There are 3 ways to turn a row about zero (a turn may also mirror it). The second row of each pair is the first, turned, with some noise. The first 27 pairs use one turn. New pairs use 2 turns, one after the other, and a turn may come again.
(in the rows, 128 means zero)
Known pairs, each followed by its turns in order:
[ 84 153 151 115 110 123 120 114]
[124  97 126 130 130 116  70 131] | K_444

[117 114  84 105 137  81  77 158]
[145  93 118 163  88 168 159 156] | K_165

[142 179 128 144 164 167 160 117]
[158 148 198 151 123 117 125 127] | K_834

[147 145 109 172 178 156  85 109]
[140 139 145  77  83 139 171  94] | K_165

[131 103 164 139 120  87  89  84]
[ 95 113 153 101 172 179 147 148] | K_165

[126 179 178 155 156 128 157 107]
[ 93 136 135  97 122 142  80  72] | K_165

[161  91 122 141 155 175  94 133]
[151 125 115 170 123 100 136 192] | K_834

[154 119 122  95  91 116 105  90]
[170 165 136 113 109 150  93 112] | K_444

[ 82 118 136 148 166  80 156 101]
[ 94 115  87 177  88 147 120 155] | K_444

[ 87 108 171 174 141 137 137 140]
[154  86 131 137 185 131 104 116] | K_834

[174 107 139 119 112 159 108 144]
[143 153 167 118 145 113 143  92] | K_444

[180 172 125 155 157 112 101 127]
[182 126 115 132  93  89 165 116] | K_444

[108  96 132 130 126  79  82 156]
[103 147  58 134 160 139 105 130] | K_834

[101  86 176  82  90 101 116 109]
[149 107  66  77 145 141 162 108] | K_834

[160  91 113 168 149 104  87 159]
[127 139  90 158 121 128  67 166] | K_834

[ 96 108 128 145  99 117 167 154]
[155 133 113 138 148 119  83 164] | K_165

[146 128 166  88 117 111 154 111]
[162 125 118  99 104 151 151 101] | K_834

[142  97 105 112 103 155 171 120]
[100 166 130  93 148 159 139 130] | K_444

[155 104  84  76  97 121 171 105]
[108  88  95 153 159  75 140 155] | K_165

[130 100 101 153  81 128 129 180]
[127 162 158 137 185 101 137 160] | K_444

[128 143 133 121 122 118  98  93]
[158 119 133 127 103 140 100 121] | K_444

[ 87 133 165 138 149 161 175 175]
[171 158 146 148 128 116  61 100] | K_165

[134 158 111 148  96 168 161 134]
[128 170  89 119 116  91 108 130] | K_165

[ 97  81 141 146 162 144 173 125]
[165  74 125 160 141  98 118  99] | K_834

[112  81 125 159 140 162 148  96]
[ 81 132 162 134 105 168 154 150] | K_444

[128  92 102  82 149 162 113  92]
[148 101 130 145 161 106 194  99] | K_165

[163 140  93 122 175 143 107 139]
[128 179 138 172 101 112 118 150] | K_834

New pairs. What belongs after each?
[132 163 117  93 114 145 127 154]
[153 130 112 126 136 159 144 101] | K_444 K_444

[ 76  81 114  91  90 123 104 118]
[108 128  83 134 159 191 141 170] | K_834 K_444

[164 137 135 171 156 129 150 163]
[131  83 100 117 140 119  76 144] | K_444 K_165

[ 94 153 113 152 159 151 149 119]
[112 114 157  92 141 162 112 106] | K_834 K_165

[128 127 167  98  77 169 173 148]
[127 114 120 101  79 198 114 118] | K_165 K_165

[176 163  79 112  94 113 159 116]
[185 135  78  84 152 126 140 112] | K_444 K_444

[106 106 159 109 135  92 155 143]
[149 134  98 145 161 107 100 158] | K_165 K_834

[ 98  83 178 118  97 109 180 110]
[136  84 144 130 175  84 173 148] | K_834 K_165

[ 77 153 170 107 152  81 121 173]
[138 130 106  72 128 106 172  62] | K_834 K_165

[166 117 150 157 155 165  78 143]
[ 89 118 146  99 181 115  94 132] | K_444 K_165

[ 92 142  82 115 147 175  80  95]
[111 115  51 170 122 104 111 148] | K_834 K_444

[143 130  86 177 119 113 180 115]
[ 91 152  70 130  92 138 147 120] | K_165 K_834

[150  85 142 152  91 119 131  80]
[132 110 140  97 111  74  81 132] | K_444 K_444

[167 102 152 114 120 142  96 127]
[103 127 134 165  96 154 129 148] | K_834 K_834

[153 117 117 160 122 178 122 107]
[123 143 128 173 159  97 119 107] | K_834 K_444

[115 124 158 134  89 159 143  97]
[102 148 116 137 150 154 135  76] | K_834 K_444

[ 91 162 117 114 148 145 147  86]
[134  96  94  98 135 110 175 113] | K_165 K_165

[136 110 127 175 154  88 150 100]
[149 128  71 138 121 123 170 141] | K_165 K_834

[129 117 152 162  91 133 151  99]
[120 137 138 148 150 159 124  82] | K_834 K_444

[176 158 158 165  85 114 145  90]
[ 90 159 120  70 124 188 132 118] | K_444 K_834

[ 77 137  76 106 123 132 127  94]
[104 119 147 153  69  81 120 137] | K_165 K_834

[ 91 112 153  89 177 101 147 103]
[ 89  79  96  88 131 113 156 128] | K_834 K_165

[128  99  77 137 117 135  92 152]
[181 133 150 173 114 155 110 136] | K_444 K_834

[122 148 140 174  93 107 174 133]
[112 112 183 131 131 167 106  84] | K_834 K_444

[135 116 115 132  91 108 145  89]
[127 140 126 129 150 157  86 111] | K_834 K_444

[176 119 116  89 118 159 143 165]
[117 102 121 102 139 164  70 110] | K_165 K_834

[141 170 115 122 134 162 177  99]
[136 110  82 192 142 108 144 135] | K_444 K_165

[ 86 178  90 159 149 123 162  85]
[140 158 141 117 214 140 125 154] | K_444 K_444

[155 117 121 170 121 130 158 160]
[129 100 104 137 159 143 126 173] | K_834 K_834

[116 176 147 121  80 126 111 131]
[127 170  79 116 112 142 119 142] | K_444 K_834

[ 92 120 145 153 101  98 123 148]
[142 162 150 138  89 127 154 108] | K_165 K_165

[138 140 100  99 154 120 140 168]
[148  82 122 112 109  95 133 109] | K_444 K_165

[102 149 179 156 152 156 152  86]
[ 82  97 188 118 136 121 131 105] | K_834 K_165

[136  92 158  82 103 163 137 166]
[113 115 114 174  86  68 152 138] | K_165 K_444

[112 126 156 139 130 159 118 124]
[134 107 156 129 113 117 118 119] | K_834 K_165

[147 168  86 161 171 129 143 178]
[111 177  63 146 160 144 165 147] | K_444 K_444

[136 152 111 180 137  95 136  78]
[141 109 106 199 153 114 168 125] | K_165 K_165

[116 135 169  77 125 175 117 120]
[153 135  90 100 146  82 166 127] | K_444 K_834

[ 93 124 135 144  88 149  76 146]
[182 103 147 153 103 128 114  95] | K_834 K_165

[ 89 177 127 142 147  75 119 101]
[ 98 119 110 125 133 177 156  71] | K_834 K_165

[155 100 174  98 179 179 169 178]
[ 77 104  85 134  86 208 109 146] | K_444 K_444

[100  84 174 106  88 146 112  89]
[108  67  93 133 106 124 175 111] | K_165 K_444

[111 155 147 143 114 138  78 146]
[130 104 133  70 117 104 121 141] | K_165 K_444

[168 152  89 147  80 131 116 173]
[139 152 117 127 185  82  97 171] | K_165 K_444

